There are 10 hidden switches. A switch that is on adds its own fixed numbers to the row, and there is some noise. The rows also spread widely along 12 directions, which tell nothing about the answers.
Known rows, each followed by its switches (1 for on, 0 for off):
[ -3.3  19.4  -3.0   0.9  -3.4   9.2  11.2 -23.4   2.4  18.6  17.4   4.7
 -12.8  19.7   3.0 -18.9  -3.0 -11.0   4.7  20.4   4.3 -20.3  20.2   0.3
  19.0]
1 0 1 1 1 0 0 0 1 1
[ 12.0 -17.6  12.2  -5.2  -3.3 -34.4  13.9 -18.3  18.3  16.7 -13.6   9.1
  -7.3  28.6   1.2  13.1  -2.8  -3.1  -7.2 -13.7 -19.8  18.8   4.8 -10.6
   4.6]
1 0 0 1 0 0 0 0 0 0
[  0.3  -9.6  -0.9  24.5 -12.7   4.6 -10.8  -1.7   5.0   3.6  -8.1  22.3
  14.3  -1.5  -2.9  22.2   3.2  16.6  14.4 -16.8   7.8  -4.1 -17.0  -7.3
  21.9]
1 0 0 1 1 0 0 0 0 0
[ 22.9 -16.8  10.4   4.2 -14.4   5.8   8.6  14.4  12.5   0.4  -3.4 -10.5
 -17.5  10.4 -10.3  -8.3  -6.3  -5.2   5.9  -3.5   1.4  13.9 -20.3 -11.4
  19.0]
1 0 0 0 1 1 0 0 0 1
[ 11.9   3.5 -11.0   8.2   8.4 -17.4 -16.2  25.6  15.5  12.9  -9.5  -7.4
 -11.9   5.2 -15.6  -4.5  -8.1   5.2   0.8  -9.5   1.8  -6.0 -25.2  14.8
 -13.6]
0 0 1 1 0 1 1 0 1 1
[ -5.3   2.8  10.4  19.5 -16.5  19.0   6.0   6.5  -1.0   2.1   4.9   1.1
   2.4  -2.0  16.1 -17.7  11.9 -30.0   0.7   5.3  15.5  14.5 -16.7  14.3
   3.5]
1 1 1 1 1 0 0 1 0 1
[ -0.2  -3.3   1.2 -25.7   6.6  -4.5  31.6 -10.3   6.5  14.2  20.2  -7.8
 -23.6  28.9  18.5 -30.8 -16.1  26.9 -24.1  12.0 -14.5  11.8  16.4 -30.9
 -31.7]
1 0 0 1 0 0 0 0 0 0
[-14.5   9.0  13.0   6.0 -12.1   7.5  27.5  -2.7  18.8  25.4 -12.3 -21.1
  -7.4  -7.9  29.6   6.0 -10.1  11.9  -4.5   3.2   4.3   6.9   0.4 -20.3
   4.0]
0 0 0 0 1 0 0 1 0 0
[-25.5   6.6 -11.8  10.5   9.3   6.6  -0.3 -13.3 -39.5   5.6   6.7  11.0
  12.0 -13.9 -21.6  24.3   1.0  11.9  23.0  14.1  -8.0  -6.0  40.1  -4.5
  10.0]
1 0 0 1 0 1 1 0 1 0
[  9.4   2.1  20.7  -5.2  -7.9 -10.2  10.7  -7.3   9.0  10.6  -3.0   4.2
  -0.4  21.4  -5.3 -13.3  -2.8 -25.0   1.5  21.1   6.0  17.4 -21.7  12.3
   3.5]
1 0 0 1 1 0 0 0 0 0
[ 12.4   8.8   5.0 -12.3  16.8 -27.6   0.5   2.7 -30.1  -9.1   2.1   7.0
  -1.7  -3.8 -20.7  -0.8  27.3 -35.6  17.0  40.6   0.2   2.8 -26.9  14.9
   8.0]
0 1 1 0 0 0 0 0 0 1
[-10.2  25.0 -12.5   7.4   5.0  10.1   6.0   4.8 -16.8  25.6  -1.3 -16.4
  -6.0 -20.5   1.7  12.6   4.7  -5.4  14.1  17.8  -2.5  -0.3  13.6  -3.0
  10.6]
1 1 1 0 0 1 0 1 1 1
[-36.4   2.0 -11.4  -3.8   8.4  14.0   0.8  16.3  -7.6   7.3   7.3  -2.8
  -9.7   9.5 -14.0 -26.4 -26.6  10.3  -9.7 -10.7 -10.5  34.7  15.6   8.0
 -55.2]
0 1 1 1 1 0 0 0 0 1
[  2.9  -2.1   7.5   2.5   6.9 -26.9  -0.7 -18.7   3.3  13.9 -17.2  12.5
   9.2  19.3 -13.7   9.8  -2.0 -17.6  10.1  -7.5 -16.1  16.3   0.4  14.8
   4.8]
0 0 0 1 1 0 1 0 0 1
[ 14.1  12.4  19.7   1.5  -4.9  16.5   4.6   1.2   6.1  11.7  -3.9  -7.0
  26.4   8.5  22.4 -10.1 -12.0 -10.1   1.2   6.3 -16.4 -14.8 -35.5   7.0
  19.0]
0 0 0 1 1 1 0 0 1 0
[ 18.6  -0.8  -3.4  10.0  -3.3 -30.4   3.5   4.8  20.9  23.0 -19.8   5.4
 -13.0  -4.4  -6.7  28.7  10.7  16.9  11.3   1.5   2.4  -1.7 -26.2 -12.5
  21.7]
1 0 1 1 1 0 1 1 0 1
[  4.6   7.2  11.3  -0.9  -7.0  12.1  23.9  25.3  16.5  28.7 -12.9 -38.9
 -31.6  -4.6 -10.6  -9.7 -12.0   4.5   8.0  12.0   4.6  21.9  -7.8  -9.0
   7.5]
0 0 0 1 1 1 0 1 1 1
[-15.9  12.9 -15.0  11.0  -5.4   0.4  -0.4  10.5  23.8  27.2  -5.2  -0.6
 -21.3   6.7   4.0 -18.4 -13.3  24.5  -9.9   1.6  34.5  13.5 -15.5   6.6
 -44.8]
0 0 1 1 1 0 0 0 0 1
[ 18.9 -17.4   9.7   1.0  -3.4  -5.8  13.0  19.0  15.1  -6.0   1.7  -9.4
 -18.3  11.3  -1.6 -12.6  -0.2   5.7  -5.5  -3.8  -2.4  11.9 -30.3 -11.8
   1.0]
1 0 0 1 1 0 1 0 0 1
[  9.1   8.5  -0.6  -1.1  -3.8   9.1   2.3  -2.3  -0.7  19.1  -0.2   3.0
 -10.2  11.4 -11.3 -20.2   2.1 -14.0  12.4   1.3  10.4  18.9  -0.8   0.0
   0.9]
1 1 0 1 1 0 0 0 0 0
[-19.7  -4.9   3.7   4.5  -7.0  -4.9  24.8  -6.3   5.5   6.6   8.2   4.6
 -27.8  12.5  -6.6   3.5  -5.3  16.7  -1.8  14.6   8.2  -5.4  31.1 -15.0
   0.8]
0 0 1 1 1 0 0 0 1 0
[-21.7   3.4   3.1  27.9 -24.6  26.0  19.9   9.8   7.8  13.3   7.9 -27.3
 -40.6  -8.8   3.2 -30.4  13.1 -28.2  -3.6  10.7  44.2  30.1  22.9   6.3
  -5.9]
1 0 1 1 1 1 0 1 0 1
[  4.0  15.2 -24.8   2.0  12.6  17.8 -15.9  20.5  14.6  27.3  -2.0 -12.0
   1.2  -1.2  -4.1  -3.3 -22.8  32.5   1.0 -29.6 -16.3  -3.4 -16.6 -11.2
  -8.8]
1 0 0 0 1 0 0 0 1 1
[ 28.2  11.9 -15.5  -4.6  17.8 -15.1 -13.9  23.7  -7.9   8.8   5.6   8.2
 -14.5   0.5 -30.6 -19.6  18.7  -8.3  13.8   5.9   7.7   3.7 -34.1   5.4
  -9.9]
1 1 1 1 1 0 1 0 0 0
[  1.3   0.7   8.5   5.6  -5.4   5.6  12.4   9.8   4.7  -2.7  21.0  -2.7
 -11.0  10.6   8.3 -20.9  -5.1  -8.9  -5.6   6.8 -12.6 -16.1  -6.8  -6.3
  10.4]
1 1 1 1 1 0 0 1 0 1
[ -7.2  12.3  -8.4  18.0   0.4  15.2 -13.5  10.7  -4.4   4.0   5.5  -7.5
  -3.9  -3.1 -15.4  -9.3  -3.7  -5.8  15.3  -7.6   4.9 -12.2   1.8   2.8
  16.5]
1 1 0 1 0 0 0 0 0 1

New rows, each followed by its switches (1 for on, 0 for off):
[  3.6   4.2  -1.8   9.7  -4.0 -15.2   5.2  30.9   6.6  12.3  -3.9   1.1
 -18.1 -12.1  -7.6   3.1  15.8   4.8   0.9  15.1  22.5  12.7 -40.5   2.0
 -18.1]
1 1 1 1 1 0 0 1 0 0
[  4.5  10.2  11.3   5.7   1.8 -12.6  10.1  17.1   4.5   3.2   2.5 -10.5
  -6.5  -9.8   0.6  -1.1  12.2 -12.3   1.6  18.6  -0.1  -6.0 -28.1  -1.2
  13.0]
1 0 1 1 1 0 1 1 0 0
[  4.0   7.2   3.7  -4.1  -2.4 -15.2   9.1  -7.3  -4.1  10.8   3.6   7.5
 -10.5   5.4  -1.4  -4.9  13.2  -5.4   4.4  32.1  18.9   5.5 -11.7  -0.2
   1.2]
1 0 1 1 0 0 0 0 0 0
[  1.0  11.6 -15.3  14.2  -2.0  21.9  -4.0   0.8   2.5  32.9   3.5   3.4
   4.1  -1.5   5.6  -1.4  -5.8  20.2   6.8 -16.3  -3.1  -4.1   4.7 -10.7
   3.0]
1 0 0 1 1 1 0 1 1 0
[-18.3  -4.7  10.2  10.4  -2.5 -12.9  11.9   7.4  -9.1  -9.8   6.0   2.9
  -2.2   4.5   0.7   4.8   1.7  -9.6  -5.6  21.8   5.8   4.4 -14.6  11.6
 -15.2]
1 1 0 1 0 0 0 0 0 1
[-11.5   7.8 -11.6  13.0   5.4  14.6  -5.5  -5.5 -15.9   5.8   8.3   3.9
  16.5  -3.3  14.8 -15.0  -1.7  17.2   4.1   2.4  11.3  -6.7  -4.4   3.4
 -18.4]
0 0 0 1 0 1 1 0 0 1
[ 13.0  12.4 -10.2  -8.3   8.2   7.3  -6.5  24.1   3.0  30.7 -11.1 -19.9
  -2.1 -11.5  -0.4 -10.3   2.4   0.2   4.7 -23.3 -23.2  31.3 -16.7 -13.5
  -4.6]
1 1 1 1 0 0 0 1 0 0
[ 12.5 -15.4   4.2   7.0 -11.8 -21.9  10.1  -7.5  10.5  -5.1  10.7  12.2
 -26.4  20.7   4.8 -10.8  12.1 -15.5  -8.6  10.1  21.7  -1.6  -5.0  -1.5
   4.2]
1 0 1 0 0 0 0 0 0 1
[ 10.1  15.2   1.4   2.9  -4.4  10.1   5.7   8.0   9.2  28.0  -6.6 -22.6
  -6.3  -8.4  15.0  -9.0  -8.5   6.2  10.2  12.4  13.7   7.1 -17.4  -5.6
   4.0]
1 0 0 0 0 1 1 1 0 1
[  0.1   9.7  -4.4  -0.4  16.0  -2.3   0.8  12.2   8.1  15.8   6.6 -15.9
  -3.3   4.1  -5.2 -12.0 -14.2   8.5  -1.0 -12.8 -30.4  -3.1  -3.6  -7.8
  -2.8]
1 0 0 1 1 0 1 1 0 1
[-23.6 -15.7  15.1  32.4  -4.6 -24.0  10.2   7.3  13.3 -10.3  -9.5   4.2
   6.5  -1.1   8.8  36.1  -6.1   5.2  -4.2 -15.2 -15.0 -19.2  -3.2   1.2
   7.8]
0 1 0 1 1 0 1 1 0 1
[-11.5  34.6  -6.9   6.9  -1.4  26.2  -4.7  10.1  14.4  42.9   1.9 -12.4
   0.3   0.3  10.3 -36.1 -20.5  -1.2   0.8   2.2  24.6  13.8  -9.1  18.3
 -29.5]
1 0 0 1 1 0 1 1 1 0
[-22.2 -25.6  15.0   1.4   1.9   3.0  17.0   6.1 -37.2 -32.4  11.8   1.9
  18.2  -6.6  -4.2  16.5   8.5 -13.0  -7.3  13.1 -44.9  20.5  -2.9  -4.9
   3.6]
1 0 1 1 1 1 0 0 0 1
[  3.5  12.9  -5.6  -0.6   5.8   4.6   0.9 -15.6  -7.8   6.4  20.6   5.7
  -0.5  14.1  12.9 -26.0   0.6  -4.0  -1.2  14.6   6.4 -14.5   0.1  -3.0
  -1.7]
1 0 0 0 0 0 0 0 0 1
[ -2.6 -16.5  13.4  12.9  -6.3   5.2   1.8   0.1  -9.8  -8.9  15.8  19.3
   3.5  18.1  -5.1 -21.0  -3.3 -25.1   1.5 -16.9  -9.4  12.4  12.4   6.7
   0.7]
1 1 0 1 1 0 1 1 0 0
[  3.9  10.9  -7.4   8.0   6.1 -18.4  -6.4  -4.8   2.3  28.5 -28.4  -0.6
  -0.4 -10.7 -12.1  24.3  15.4  -2.5  18.4  -7.1   3.0  15.2   2.3   2.5
  14.3]
0 0 1 1 0 0 1 0 1 0
[-22.8 -24.0   3.0  28.5 -13.0   6.0   6.2  -7.5  -6.5  -5.8   7.4  16.8
  12.9  -0.5  15.2  18.9   5.5  -1.0 -10.2 -30.3 -23.9   5.1  25.3 -10.4
   7.1]
1 0 1 1 1 1 0 1 0 0
[ -5.2   8.3   6.4  24.3   5.6   4.7 -24.5   7.9 -16.9 -18.6  18.5  19.3
  31.1  -3.2  -5.1  -5.5  -1.9 -25.5  12.5   0.9  -7.3 -33.5 -25.1  26.1
  22.5]
1 0 0 0 1 0 1 1 0 1
[  6.3  -9.9   3.4  -0.9   4.1  15.9  11.1  16.9  -7.7  -2.3   0.2 -23.0
   0.2  -1.9   8.2 -14.9   1.0 -12.8  -3.8 -19.8 -22.5  31.1  -6.0  -8.5
  -1.5]
1 1 0 1 0 0 1 0 1 1
[ 14.1  -4.3 -10.6  18.6  -4.7   7.9 -16.9  14.2   5.0   8.8  10.9  10.8
  -4.6   7.2  -0.7 -24.3  -2.0  -9.8  -1.9 -31.0   5.1   1.2  -3.4   4.5
  -7.3]
1 0 1 0 1 1 1 1 0 0
[ -1.2  -2.5  -3.6   0.8 -15.7   7.9  11.0  -0.6  13.1  16.1   5.3  17.3
 -12.2  17.8  16.8 -16.5 -11.7  23.1  -8.0   4.0  22.4  11.6 -10.9  -8.9
 -26.5]
1 1 1 1 1 0 0 0 0 0
[ 19.9   5.3 -23.7  15.1   7.9  -2.7 -10.6  18.5  11.5  16.7 -13.7 -11.7
  -1.6 -16.1  12.1   8.3  13.1  23.4  -0.2 -36.2  -5.2  -7.2 -24.4 -23.3
  -2.6]
0 0 1 0 1 1 1 0 0 0
[ 15.1  27.1  -6.7  15.5   4.4 -12.7 -13.5  -1.9  -2.2  22.6  -4.6   3.2
   2.7 -12.0  -0.4  -4.0  22.9 -23.7  18.4  13.1  31.5  -9.0 -20.1  14.6
  13.7]
1 0 0 0 0 0 1 1 0 0
[ -1.1  -3.5   4.1  12.6  -4.7  14.6  -5.2  15.7 -15.3   4.0   4.1  14.2
  12.4  -9.9  -8.3  -6.2   9.7  -9.7   8.4   4.4  11.0  25.4 -26.5  13.5
  -4.3]
1 0 0 1 1 0 0 1 1 0
[-24.8  -6.3   8.8   7.8  -8.7  -2.3  13.2   7.3  -5.9   0.4  -3.4  11.0
  -2.8  -0.5 -16.2  16.4 -22.4  37.2  13.3  31.6  17.5  -2.8  -3.1  -3.3
 -11.9]
0 0 0 1 1 1 1 0 0 0
[-11.1  15.3 -20.3  13.7   9.0  38.1   1.6  25.7 -20.4   7.7  18.8 -19.5
  -2.5 -23.2   9.1 -27.4   5.2  15.5   1.8  -6.2  -0.5   4.6  -1.5 -10.2
 -22.2]
1 1 0 1 1 1 1 1 0 1
[  0.1  -3.6   8.9  -3.4  -2.0  -2.0  34.0 -10.0 -11.1  -7.4  24.6   1.0
 -32.5   9.7  -4.4  -9.1  19.9  -7.9  -0.3  34.1   4.3 -10.4  23.0 -24.3
  23.6]
1 0 1 1 1 0 0 0 1 0
[  1.4   5.5 -21.4   3.2   4.8  11.6  -4.7 -13.4 -19.3  22.2   9.4  24.3
  -8.7  -3.2 -15.7  -9.3  12.7  19.2  22.5   9.4  14.8  17.4  16.0  -8.3
   0.7]
1 0 1 1 1 0 1 1 0 1
[-19.3  -4.3   6.4  23.0 -22.5  16.7   1.0  -6.7  -3.1   9.9 -18.5   7.4
  16.2 -16.7  13.2  24.1   1.3   5.6  13.8   3.7  29.4  22.2  -7.9  -0.7
  11.1]
1 0 0 0 0 0 0 0 0 0
[-12.9  -6.5   0.7  24.1  -5.5  -3.7   0.2   9.4  -0.8   1.0  11.5  12.2
 -12.6   8.3 -21.6   3.7  -3.8 -12.8   6.2  -7.0   3.6  -3.9  13.5  11.8
   5.4]
1 1 0 1 1 0 0 1 1 1
[ 14.4  19.3  -0.1  -4.4   9.1 -11.0  -6.0   7.2   6.3  28.7  -6.2  -1.3
   0.3   8.2   3.7 -19.3  -1.4 -18.7   5.6  -1.9  -3.0   3.5 -13.8  13.9
  -6.3]
0 1 1 1 0 0 1 1 1 0
[-27.0  13.2   7.8  13.1  10.7  -2.4   8.8  23.3 -10.0 -12.4  -1.1 -30.5
   1.1 -22.6  -9.9  13.5  -1.1  -5.0   4.3  21.8 -19.6 -15.6 -11.2   4.4
   8.6]
0 0 1 1 1 1 1 0 0 1
[ -2.2  23.4  -4.9  15.6   4.9  -6.7   4.9   4.4  35.5  34.0  -4.2 -29.2
  -9.7   1.6  28.0  -5.5 -13.7  15.6  -9.6 -16.5  -3.6 -24.5  -3.6 -12.2
   2.4]
1 0 0 1 0 0 1 1 0 1
[  1.1 -10.0  -9.6   5.9  -0.5   9.2  -7.8   9.5   2.4   4.6  -8.6   6.1
   1.9  -2.5  -1.6   0.1  -2.7  15.5   2.1 -24.8  -8.1  21.0 -11.6 -10.3
  -5.5]
0 0 1 0 1 0 0 0 0 1
[  2.0  -3.9   7.3   4.4   0.3   5.1  26.3  -1.2 -17.0  -7.9   6.2 -12.4
  -9.5 -15.5  29.7 -23.1  42.6 -18.0  -9.9  16.3  20.0  26.0 -10.0 -14.0
  -9.6]
0 0 1 1 0 0 1 0 0 0
[  5.6  15.6  -1.0 -12.1  11.3  -5.0  12.5  17.9  10.9  16.0  19.8 -15.0
 -25.0  11.0  -0.8 -34.7 -19.5  11.5  -9.8  11.9  -4.1  -8.1  -6.7 -12.7
 -20.4]
1 0 0 0 1 0 1 1 0 0
[-23.9   5.4  11.7  -5.3   0.6   3.5  15.4   5.4   7.0  16.0  -6.3 -14.2
  -5.9  -1.3  -9.3  12.9 -34.1  24.2   7.7   0.4 -27.2   0.0  22.2 -21.1
  11.8]
0 0 0 0 1 0 0 1 0 0
[  6.0  -3.3   6.3 -19.4   8.1  13.8  39.9 -18.1  -5.5  18.1   4.0 -27.2
 -26.9  18.0  19.3 -36.6   4.4 -14.9  -8.6  -4.1 -15.4  38.9  38.8 -25.8
  -8.4]
0 1 0 1 0 0 1 0 1 1
[ -3.9  -1.9   7.0  16.1 -16.2  30.2  10.9   5.2  -2.8 -12.9  16.9  -9.5
 -17.0  -5.1   3.1 -20.9   9.3 -17.7   6.7  12.0  20.8  -1.3   2.4  -9.0
  30.2]
1 0 1 0 1 0 0 0 0 1
[-14.1   3.9   7.6  18.2 -19.8  13.9  10.2  -5.8  14.3  19.5  -5.8  -4.7
   2.0   8.3  15.0   2.5 -18.3  -9.5  -2.7   8.3  20.9   7.1  -1.9  12.4
  -2.9]
1 0 0 0 1 1 0 0 1 1
[  2.4  37.2  -3.7  -1.4  -4.0   7.5  -6.1  25.7  21.7  29.0   1.0 -16.9
 -25.5   1.6 -22.2 -27.8 -15.8   2.4  15.4  31.6  35.5 -10.5 -31.3  12.8
  -0.3]
1 0 1 1 1 0 0 0 0 0
[  2.4 -25.8   5.4  -3.5  -2.6   0.5  17.9 -15.0 -26.1 -13.1  30.3  22.4
 -15.3  29.8   5.5 -37.5   7.3 -18.0 -15.2   6.3   9.1  19.1  28.3  -2.6
 -27.2]
0 0 0 0 0 1 0 0 1 0
[ -0.6  -2.1 -12.6  -1.4  12.5  24.4 -11.4  19.2 -18.0  15.5   3.5   1.2
  16.4  -6.7  -6.3 -22.2  -3.9   4.0   1.0 -22.6 -20.6  46.3 -16.2   7.6
 -29.3]
1 0 0 1 1 0 1 1 1 1
[ 26.9  -7.7 -11.4   8.3   0.2   6.5  -2.3  21.7   3.9  14.9   4.0   7.3
 -19.1   6.7  -7.7 -26.9   9.1  -0.1   4.2 -17.1  18.1  27.3 -24.8   2.4
 -16.9]
1 1 0 1 1 0 1 1 1 1
[-26.5  12.4   0.0   7.3  -4.9  34.5   6.0   4.7 -17.9  13.3   8.9  -5.8
   6.2  -3.0   3.5 -24.5 -17.3   4.5   7.6   9.0   2.8  16.5   8.0   8.1
 -22.6]
0 1 0 1 1 1 0 1 0 1
[ -3.6   9.6  -2.3  13.7  -0.9  10.0  -4.2  15.5  10.0   8.8  12.8  -7.9
 -18.3   1.1  -6.0 -13.8 -16.6  11.7   8.4  -3.9  11.3 -25.8   7.7  -5.4
  16.0]
0 0 0 0 0 0 0 1 1 1
[ 11.1   3.2   4.6   3.0  -9.4  -4.5  14.4  -8.9   7.7  20.6   0.4   8.1
 -21.5  14.0  -9.0  -9.0   7.3  -7.9   9.1  23.2  32.0  10.4  -2.8   2.5
   7.0]
1 0 0 1 1 0 0 0 1 0
[-13.9  13.0  -6.8   7.2   6.6   5.5  -9.3   7.8  -5.7  21.9 -25.3 -15.3
  16.4 -20.7   4.5   4.7   0.7  -3.6   9.2 -12.2   8.1  37.0 -10.9   8.0
 -18.2]
0 0 0 0 0 0 1 0 0 0
[-19.5   6.9  -6.6   7.3  -0.6   4.9   7.9  -1.2 -17.4  22.3  -5.5   5.4
   3.0 -10.9  -0.5  13.1  -8.1  11.4  11.8  10.2   6.2  21.1  14.5  -2.0
 -20.1]
1 1 0 0 1 1 1 1 0 0
[ -4.0   3.4   0.2  10.6  12.7  12.8  -6.9  11.6 -20.2 -13.5  25.3   2.2
   2.0   5.2 -20.4 -29.3   4.7 -30.8   3.4  -5.0 -10.0  -2.1   6.2  13.6
   3.1]
1 0 0 1 1 0 1 0 1 0
[-31.9  -1.6  -4.5   0.6  -4.5  24.8  23.7 -32.5 -25.0  16.4  15.3  19.0
  15.9  -0.9  27.3   8.4  -7.5  24.0  -2.7   5.2 -12.8  14.0  43.0 -21.4
  -9.6]
1 0 0 0 1 0 0 1 1 0
[-37.5  32.3 -13.1   7.0   5.1   6.0  -7.1 -21.9 -18.7  24.8   8.9  18.3
   8.5   1.5 -10.6  -9.2  -1.6  -7.9  10.8  27.7  20.8   6.3  23.1  23.2
 -25.5]
1 0 1 1 1 0 0 0 0 0
[ -6.5   6.7 -14.6   9.7   3.5   1.8  -6.8  12.5   9.8  19.7 -10.6 -18.4
 -10.5  -5.1  -0.4 -11.6   2.2  -2.2  -3.0 -21.1   3.5  30.7  -3.5   2.4
 -19.3]
1 0 1 1 0 0 1 0 0 1
[-34.5  17.4 -12.1  23.6   2.5 -12.9  -0.2  -6.4  -0.1  14.1  -1.0   4.6
 -14.0  -2.0   1.1  -0.7   4.1  -5.7   2.1   1.6  30.2  -6.9  30.4  11.9
 -25.0]
0 1 1 1 0 0 1 0 0 0
[-13.8  11.9  -8.1   2.8   4.3  31.4   2.4  19.7  -3.8  12.7   7.5 -18.1
  -8.4  -6.1   7.8 -38.5 -17.0   6.2  -0.6 -13.0   5.5  22.7   2.3  -1.7
 -31.3]
0 1 0 0 1 0 1 1 0 1
[ -5.7  13.5 -15.2  -1.4  13.8  -8.2  -2.3   6.4 -16.4   4.5  11.1   0.6
 -13.0   0.0 -18.1  -5.4   6.9  -0.8   7.7  14.6  -1.6  -3.1   1.2   0.2
  -7.9]
1 1 1 1 0 0 0 0 0 1
[-16.6  -6.9   1.4  -3.4   6.4   8.2   4.9   3.3 -20.4  -5.2  17.7   9.7
   4.7  -1.2   0.3  -2.9 -14.1  24.3   3.3   1.5 -21.1  -7.8  15.4 -21.8
   1.2]
0 0 0 0 0 0 0 1 0 0
[ 21.3 -37.7  -7.2  10.5 -15.7  34.7  -9.5   5.9 -21.1 -14.3  12.8  37.0
  15.3   0.3  13.6 -15.4  14.9   8.0   4.8 -37.3  -5.2  36.8 -17.9 -18.7
   6.5]
1 1 1 0 1 0 0 1 0 1
